The rows come from 5 hidden closed curves, with some noise, and rows from the same curve form a group. Each curve winds through 4 dimensions. The rows are also pushed far along 2 directions, which tell nothing about the answers.
Some rows, each with its group after it:
[  9  28  23  -5  -2   2 -13 -17  12   2] : k169
[  5  24  19  14  -9   3   0 -12  15   1] : k232
[-14 -13 -15   2   3 -10   8  12 -14  -2] : k979
[ -7 -14 -20   2   4  -4   9  14  11  -4] : k232
[ -1  12  33  -3 -12  -9  -5  -7  -4   2] : k169
[  5  18 -21   0  11  18  -8 -16  10   4] : k590
[-10  13 -29  -1   9  15  -6  -7  22 -20] : k169
[ 8 12 12 -3  2 -3 -2 -4  9  6] : k590
[ -3 -27 -22  -7  14  -5   0  18  -6  -6] : k232
[-13 -20 -32   2  11   0   5  17  -3 -20] : k172
[-10  -8 -19  -1  -2   7  13   8  -2 -10] : k232
[ 12  26  10 -14  -1  14  -1 -17   1   7] : k979
[  7   2  27   4 -10  -3   6  -2 -23   3] : k172
[-2 12 11  1 -4 -6  2 -5  3 13] : k979
[  8 -22  28   1 -11 -11  -2   9 -23   8] : k979
[ -4 -21   8  -2  -6 -11   0  14  -2  -7] : k172
[  1  -2  19  -1  -3 -13   4   5 -12  11] : k172
[ -4 -30 -25   1   9  -1   2  16 -19  -6] : k169
[  1   8 -29 -16  16  16 -13 -10   9  -1] : k979
[ 4 -4 11  3 -8 -1 12  6  2  4] : k232
[ -8 -10 -14  -4   4  -3  -9   4  11 -10] : k590
[  8  31  16  13 -10  15  -7 -25   9  -2] : k590
[ -3 -19  -1   4  -4  -6  15  17  -2   0] : k232
[  9   7 -16   4  12  12  -8  -8  12   3] : k169
[  7 -17   9   3  -6   0  -5   4 -13  -3] : k979
[  0 -12  16  -5  -7 -10  -1   8  -3   0] : k172
[  0  -1  29  13 -13 -16  -1  -1  -4  12] : k590
[ 7 -4 -9 -7  2  8  0 -2  7  5] : k172
[  3  12  14   1   0  -4 -10 -10   0   8] : k232
[-4 -8  6 12 -5 -7  4  6 -1 -2] : k979
[-3  5  5  9 -2 -4  2  0 11 -2] : k172
[-7 -7 -1 -5 -8 -1 11  4 -7  3] : k232
[  9  30  -8  11   6  16  -3 -19  14   6] : k590
[  1 -19   9  10  -3 -10   3   8 -28   9] : k590
[  4  14  11  -7  -4   4 -11 -13  11   0] : k590
[ -7  -8  13   5  -5 -17   4   7 -13  12] : k979
[ -7 -17  -7   0  -2  -4   5   9 -18  -1] : k169
[ 4 14 -1  9 -2  5  1 -8 20  7] : k172
[ -4  24  16  -3  -5   0  -8 -13  14  -5] : k169
[ -1   4  25  19 -16  -5   5  -3 -12   0] : k169

New rows. What belongs after each?
[ 5  0  0  1  4 -1 -3 -3 -7 10] : k590
[ -4 -20  -7   3  -5   1  18  17  -9 -10] : k232
[  4  16  20  -2  -1  -4 -11  -9   8  -2] : k169
[  3 -16   9  11  -5  -6   5   8 -23   5] : k169
[ -8   2 -31  -2  18   1   2   5  13   0] : k172
[  2  24  26  -7 -13   2  -3 -18  -1   8] : k169
[  1  -3  14  -6  -6  -4   2   0 -12   9] : k232
[ 7  5 18 -1 -9 -2 -2 -5 12 10] : k172
[  1 -13  -5   8   1   0   3   5 -15   1] : k169
[  6 -11  27   2 -16  -5   2   4 -11  -5] : k172
[  2   2 -13 -11   4   7   4   0  13   4] : k232
[ -2 -15  -4  -7   9  -9  -7  10  -5  -7] : k169
[ 14  19  23   4  -6   8  -4 -13   1   1] : k232
[  1   7  -6   8  -1  11  -5 -10  -2  -8] : k590
[ -6 -18  17  15 -14 -15  10  10 -25   7] : k169
[  4  -4 -16 -10   4  13  -3  -1   3  -7] : k172
[-1  1 -9 -1  5  5  3  2 -7 -9] : k172
[-11   2 -13   7   1   1   1   0  10  -5] : k169
[ -8  -7 -18   5   5   3  -5   4  10 -18] : k590
[ -2  -8  30  14  -9 -21  -3   4 -17   9] : k232
[ 12   2  21  -1  -1  -5  -6  -5 -10   9] : k169
[ -2  31  24  -1 -10   1  -7 -18  14  -2] : k169
[  0 -32 -11  -2  -2   0   4  16 -11  -9] : k172
[ -5 -23   5  -6   1 -17   4  18 -15   3] : k172
[  9  13  30   3 -14  -3  -2  -9  13  11] : k172
[-12 -17   3   6  -2 -15  -3   8 -22  -3] : k232
[  1 -12 -27  -6  18   2   1  10  -3  -2] : k590
[ -8   0  20  12 -11 -15  -2  -1 -13   5] : k232
[ -4  -8 -11  -9   9  -3   0   8  -6  -7] : k172
[  6  24   6  -1   2   5  -4 -10  24   0] : k590
[12  7  8 -8 -1  7 -3 -5 10  4] : k979
[  5 -21   2  -7   0  -5   1  12  -6   1] : k979
[ 12  33  20   4  -1   9 -14 -22  16  -3] : k169
[  8   9  -4 -10   7   8  -4  -5   7  -4] : k590
[ -1  23   3   3   2   2   0 -10  14   0] : k172
[  5  -7  25   4 -11  -7   7   4 -29   1] : k172
[ -8 -13 -21 -15  13  -5  -7   9   2  -4] : k169
[-12 -19 -18   5   6  -8   3  16   8  -9] : k172
[ -3 -14   9   3  -8  -7   0   8   2  -9] : k172
[ 5  7 -7 -4 -2 15  5 -4  3 -6] : k232
[ -1 -12 -22   8   3   7   5   6   8  -7] : k172
[  7   8 -12  -3   6  12   2  -6  -1   3] : k172
[  3   2 -13   0  10   8  -6  -1   5 -12] : k232
[  1 -10  18  20 -11  -8   3   1 -27   6] : k590
[  0  -8  29  12 -13 -19   0   4  -9  12] : k590
[ 6  3 23 -7 -6 -5 -3 -2  0  7] : k172
[ 19  28  23  13  -4   8  -7 -20   6  14] : k169
[ 5 -7 -7  3 -4 10  1 -1  8 -4] : k172
[ -3 -19  22  -1 -15 -14  12  12 -29  10] : k232
[ 10   1  -5  -4   1  12 -10  -7   6  -6] : k979
[-3 -5  4  4 -5 -3 11  9 -4 -6] : k979
[-3 11  4 -4  1 -4  5 -3  4 11] : k979
[ -3   6 -25   3  12  11  -2  -1  21 -17] : k590
[ -9   5  10   3 -10  -3   1  -1  -5 -12] : k169
[ -3 -22 -14 -10   4   1  -1  13  -3 -15] : k172
[  1   5 -10   5   5   3   6  -1   0   7] : k172
[ 0 -1 -8 13 -1  5  7  1  3  1] : k172
[ -1  10  -3  -5   7   0 -13  -5  17 -10] : k169
[-14 -15  14  16 -13 -15   6   9 -23  -4] : k232
[ -6  -5   9  12 -10  -7   7   2 -11   5] : k169
[ -5   4 -20 -12   2  10   5  -2   8   0] : k232
[ -3  15 -15  -1  12   4 -13 -11  20  -1] : k232
[  6  -8  -2  -8   4   2 -11  -2  -1   3] : k979
[  4  -1 -11 -10   6   5   1   2   8   3] : k232
[  0 -21  20   4 -10 -16   4  12  -7   6] : k172
[-1  1 -7 -4  5 -1 -9 -3 11  4] : k590
[  1   2 -30 -16  16  10  -6  -2  22   3] : k172
[  2  23 -33  -2  15  26  -7 -15  23 -17] : k590
[  3  18 -17 -15  12  13 -11  -9  29 -10] : k590
[ -1   6  18   4  -4 -10  -7  -2   4  -5] : k169
[  3 -28  -7  -9   4  -4  -1  15  -9  -1] : k979
[  0  23   2   6  -1   4  -3 -11  24  -1] : k172
[  8  -4  21   1  -2 -10   4   5 -15  11] : k590
